The same things were measured in two ways. Each way mixes the same 12 hidden numbers, adds some noise and spreads widely along 6 directions of its own, which tell nothing about the thing.
In the rows, 128 means zero.
Some things both ways: the first way, then the second way.
[115 164 117  88 111 126 180 125 134 135 135 149 127 118 134 133 103  96
 123 163  98 142  96 145 107 125]
[136  64 130 106 113 105 110 166 117 133  77 165 146  95 133  65 130 171
 131  88  95 133]

[123 193 101 177 152 170  91 118 131  80 131 148 180 164 124 104 144 190
 146 212 180 183 118 111 134 173]
[133 109 121 131 133 136 175  96 155 156 123 115  74 144 133 123 163 121
 134 126 118 148]

[159 139 147 134  98 165 114 133 133 116 148 141  79 106 150 126 160 173
 136 109 190 150 146 174 134 123]
[107  91 108 125 184  68 139  77 115 126  97 145 145 136 163 102 127 166
 125 141  80 145]

[120 171 134  90 111 163 110 138 145 142 161 134 129 142 117 110 158 138
 105 120 105 153 137 100  93 148]
[ 83  98 132 128 129 101 143  91 133 120 132 142 121 122 153 153 104 165
 151 153  78 144]

[152  88  62 162 110 122 130 162  68 148 152  90 133 126 169 145 120 117
 118 128 103 124 130 130 161 124]
[125  97  86 156  83 107 139 169  93 115 100 163 107 105 144 163 121 154
 120 109  88 146]

[ 96 171 146  82 101 156 137 121 170 135 170 134 103 152 140  97 144 144
 120 127  97 160 143 154  89 125]
[133 147 134 161 194 103  80 186 117 139  90 140 163 103 112 130 154 153
  62 137 158  94]

[ 96 199 171 151 121 155 108 117 155 124 115 181 152 159 137 124 149 161
 144 173 139 167 117 109 107 139]
[112 151  98 141  83 112 131 131 159 142  81 194 117 141 142 180 113 161
 121 129 100 172]

[142 184 150  96 106 175 125 101 137 115 177 142 119 141 130 114 181 154
 104 123 119 149 129 106  87 168]
[113  94 140 111 130  80 132 156  96 156 101 134 118  85 159 131 128 207
 108 111 149 127]

[116 152 120 120 118 138  62 124 146 142 170 163 137 158 155 117 150 163
  98 120  99 140 135 158 149 126]
[ 94 120 100 153  92 172 145 101 170  94 118 186 134 155  78 123  99  68
 134 124  99 141]

[ 95 148 146 110 115 114 148 137 156 131 141  89 100 150 185 145 132 126
 161 101 145 142 154 114 117  78]
[161  92  90 127 112 204 115 158 135 108  99 140 129 134 115 124 105  96
 130 142 132 142]

[122 133 109 145 146 184  72 135 172 130 125 134 198 157 110 104 113 125
  73 169  98 133 138 112 139 171]
[ 90 129  95  99 110 119  91 121 143  96  81 154 107 100 148 101  93 159
 179 103  90 110]

[157 145 153 122 104 160 160  56 133 120 112 173  95  82 130 158 117 118
 115 142 138 102  84 157 108 137]
[106 107 118 146 110 100 125 109 127 133  78 146 158 125 152 136 116 163
 128 121 106 139]

[167 107 158 144 126 167  68 125 141 124 116 124 113 100 110 107 109 129
  73 125 124 130 153 179 150 124]
[105  82 105  62  89 135 152 102 140 102 102 154 135 114 117  75 129 131
 181  96  83 139]

[156 190 124  62 126 160  93 104 148 121 149 152 137 121  84 127 145 121
  82 133 116 145 115  94 103 155]
[120 118 136 137 126  88 150 144 131 136 136  95 154 134 175 171 205 125
 152 141  87 104]

[ 99 115 122 144 119 123 137 133 142 155 126 125  92 196 185 150 161 152
  89 124 130 112 150 109 195 100]
[112 103  97  70  34  97 166 168 118 131 112 177  90  53 150 121 105 197
 182 114  49 138]

[160 100 132 166 138 157  70 187  93 125 118  78 115 124 128  94 114 154
  78 129 145 170 153 135 177 123]
[143 110  63 117  91 107 144  82  87 105  79 160 133 112 122  88  88 152
 144  93 122 164]

[117 181 125 116 129 137 140 142 148 129 107 133 155 130 119 110  97 113
 124 191 120 173 111 120 105 130]
[134 122 110 152 130  97 121 143 141 129  88 144 128 143 147 156 147 142
 131 147  85 139]

[ 76 127 123 164 129 131  74 171 111 149 157 101 125 168 135 107 162 187
 158  94 123 157 161  89 113 124]
[ 89 178 125 130 153 104 146 134 134 160 142 150 100 115 111 203 164 168
  90 140 151 131]

[115 101 118 135  96 124 122 168  73 151 175 116  78 146 157 136 183 175
 126  67 141 129 145 124 164 111]
[101  73 152 108 150  51 134 122 143 145  93 130 121 115 162  76 155 182
 162 110  68 123]

[119 109  55 141 152 117  50 195  91 144 145  85 173 144 115  98 114 138
 104 138 107 149 142 111 167 120]
[142 146  36 151  73 166 161 137 124 102  97 168 145 140 128 158 129  67
 118 116 113 151]

[116 104 119 163 124  99 136 116 115 123 107  66  90 149 139 121 101 152
 133 136 138 141 144 139 148  86]
[172  93 115  92 112 175 151 131 158 113  89  97 109 149  84  98 177  83
 157 125 129 134]

[137 178 176  77 115 159 124 112 163 102 151 118 110 130 109 112 119 134
 107 108 126 178 133 115  90 145]
[119 114 158 117 134 113 135 142 107 130 162 113 130 113 128 146 175 139
 127 114 149 120]

[121 103 125 202 113 117  77 138 108 132 103 123 137 154 168 163 114 159
 140 114 149 134 135 122 189  92]
[ 73 104 151 111  98 113 141  79 130 116 150 142 101 134 107 167 130 168
 168 129 100 135]

[140 101 175 147 131 145 101 135 137 132 108 119 104 120 102 111 121 114
  88 127 112 123 172 161 140 116]
[139 127 123  82 112 146 109 119 128 135  95 150 136 101 113 105 121 171
 133 120 138 133]

[129  67  83 128 131 153 122 190  97 146 156  87 109 116 106 113 113  89
 101 119  86 122 178 160 139 123]
[147 143  49 156 113 143 104 158  78 121  88 181 163  74 161 139 111 148
  81 110  90 140]

[ 64 134 136 153 126  70 155 142 138 135 117  98 110 205 185 135 132 176
 149 125 152 149 133 100 174  82]
[164 155  91  93  81 109 122 226 129 145  68 172 104  98 126 137 160 157
 111  98 156 128]

[151  84 105 186 101 141  77 150  86 154 148 140 135 127 157 140 165 153
 111 103 120  98 147 150 170 132]
[103 119 155 123 134 126 131 112 119 138 154 142 107 105  92 141 122 173
 120 133 144 131]

[143 165 103 141 137 153 101 102 155 112 138 142 164 167 136 139 131 140
 101 166 118 146 128  97 137 168]
[127 122  83 133  74 140 127 124 123 105  97 155  93 126 137 147 114 134
 149 110 105 139]

[ 98 108 138 124 129 130 160 145 130 154 115  92 104 125 124  85  97 108
  95 160  88 128 138 167 119 104]
[164 106 139 110 135 170 120 157 166 135  98 123 122 106  69  64 132 115
 135 135 134 122]

[140 123 131 154 149 145  70 171  90 126 126 114 156 133 112 128 138 131
  96 117 130 140 140  75 156 143]
[196 163  99 171  75 220 128 109 149 127 143 113 123 157  91 143 143  52
 146 117 169 157]

Other things, the second way, with their names:
(195): [ 85 114 124 141 131 103 117  82 118 108 110 134 121 107 139 121  57 170
 147 135 137 130]
(105): [103 146  58 162  64  88 153 113 100 136 118 199 114 107 222 185 111 165
 125 109  50 162]
(69): [161 153  98 153 125 136 113 186 147 142  89 136 140 123 132 137 177 108
 112 112 121 125]
(6): [ 94  97 191 173 196 106 119  57 107 146 168  79 161 120 127 135 130 172
 121 165 140 103]
(30): [120  92 173 131 164 101 178 113 174 160 146  77  83 149 147 134 168 126
 153 174 117 121]
(64): [100 123  92 100  76 141 136 128 163 108 106 182 129 126 160 118 102 113
 167 113  89 142]
(248): [ 95  87 148 101 106 129 124 104  95 100 173 154 151 101 131 151 103 165
 152 117 106 167]
(95): [142 139 115 132 170  81 110 134  74 158  84 146 141 109 128 149 139 206
  59 140 186 119]
(271): [145 168 166 169 136 115 135 194 160 184 171 110  96  93 120 169 203 143
 122 142 103 112]
(209): [ 65 119 154  90  86 103 186 165 148 161 174 158  92  68 158 171 154 175
 142 128  69 130]
(372): [110 141 144 138 111 150 156 123 145 119 187 139  77 123  62 171 145 115
 143 147 117 136]
(404): [125 148 133  91 139 154 110 125 143 136 115 116 103 119 103 145 146 152
 134 129 173 121]
(51): [121  70 144 102 107 159 163  91  81 110 181 101 154 122 121 147 125 125
 143 127 172 149]
(84): [123  98  84 151  89 128 154  99 132 140  71 131 107 133 171 136  99 147
 142 128 110 143]
(151): [149  98 172 123 160 187 100  87 117 127 150 100 132 127  65 116 117 144
 118 152 189 132]
(408): [ 77  77  84  38  77 123 167 109 111 100  88 158 141 108 146 135 111 164
 165  98 110 158]
(426): [127 117 144 113  99 164 132 113 158 151 138 133 166 122 142 137 145 134
 157 140  95 141]
(67): [111 124  80 120  54 165 163 162 169 120 109 187 111 126 145 140 123  82
 142  98  93 157]
(263): [138 137  92 135 100 146 149 134 115 125 141 141 110 112 143 156 144 117
 128 121 115 138]
(298): [187 121 102  87  61 197 153 109 122 123 143 168 120 125  52  90 109 105
 145 103 177 178]
(155): [180 202 142 163 166  94  92 252 160 164 120 102 124 116 142 167 252 108
 103 132 137  77]
(104): [135  89 117 171 122 185 148 115  97 104 164 105 128 100  70 147  70 117
 128 176 132 135]
(294): [165 108 144  91 117 140 120 148 141 150 106 118 143 121 159  86 205 119
 135  82 135 124]
(409): [165 110  50 170  78 152 137 111 131 113  68 180 138 143 170 127 112 102
 123 115  54 182]
(422): [115 136 101 146 103  95 131 153 134 126 102 155 128 127 171 157 169 128
 130  94  86 136]
(233): [117 111 116 124 112 139  78  76 122  84  94 141 152 127 154 106  92 137
 161  97 116 147]
(80): [151  89 102 156 146 176  79  83 175  69  67 117 116 193 137  90 104  62
 170 136 101 136]
(75): [110 125 107  96  83 128 187 148  66 164 145 164 168  57 118 177 137 188
  73 127 148 142]
(415): [152 121 121 123 123 124 106 181 127 153  53 139 108 100 107  84 140 158
  93  86 192 105]
(401): [ 86  94 144 106 117 103 109  59 141 109 116 132  93 139 137 114 105 178
 195 118  93 134]
(24): [132 122 137 149 118 185 127  82 119 143 133 130 147 113  94 142  92 144
 101 141 171 152]
(323): [155 136  60 154  77 200 145  76 131  97 112 161 136 150  99 128  91  69
 131 119 133 176]
(345): [ 56 105 100 143 109 107 145  42 178 109  88 165 102 166 133 127  77 140
 181 134  61 150]

Some of these things the first way, each followed by its name:
[118 159  92 149 122 168  88 137 127 133 143 162 183 148 125 119 152 147
 119 173 118 138 118 120 131 155] : (69)
[145 118 137 125 128  95 150 134 113 131 126  99  73 109 132 133 116 126
 133 115 139 134 144 143 124 105] : (95)
[118 192 111  94 124 142 151 100 184 101 143 134 169 160 118 121 109 130
 128 171 125 167 113 102  94 163] : (80)
[105 105 175 101 146 124 110 190 101 147 105  97 107  90  73 115 100  70
 106  96 100 127 155 121 120  84] : (426)
[175 145 156 121 111 161 144  88 149 122 108 140 129  71 102 127  97  83
 108 158 105 121 122 159  75 147] : (151)
[126 129 166 171 125 186 117 148 121 123 120 143 119 131 151 121 146 136
 110 151 144 141 145 146 146 136] : (271)
[ 68 183 117  99 130 120 115 125 183 129 143 168 174 188 140 133 144 161
 127 140 144 142 109  92 144 136] : (64)
[137 152 121 120 134  93 151 132 133 153  94 152 145 107 126 144  99 109
 117 159 131 123  88 106 127 135] : (298)
[119 102 119 166 120 127 105 118 115 121 152 143 132 141 171 146 149 167
 130 105 153 101 130 159 177 123] : (67)
[160 133 103  86 138 133 180  92 143 125 135 129 108  91 103 148  99  91
 108 132 117 104 109 118  89 168] : (263)
[148  87  61 118 126 102 182 152  65 148 151 117  96  95 103 149 115  88
 124 129 101  99 124 139 130 139] : (409)
[117 141 126 134 121 135 149 114 154 123 123 150 143 147 135 133 129 137
 115 155 142 125 118 131 142 143] : (155)
[137 153 137 172 130 165  70 138 142 114 108 148 183 154 133 137 126 150
 109 156 146 159 128  93 156 152] : (401)
[140 147 135 133 131 142 131  86 109 113 152 126  74 142 171 170 179 166
 128  95 171 112 127  85 138 129] : (84)
[127 153 185 130  90 199 115  83 175  93 140 154 119 159 121 138 146 162
 111 108 145 154 140 131 123 153] : (233)
[163 130 111 137  96 178 102 107 105 127 143 171 129  96 135 156 159 141
 113 121 153 104 105 145 144 140] : (6)
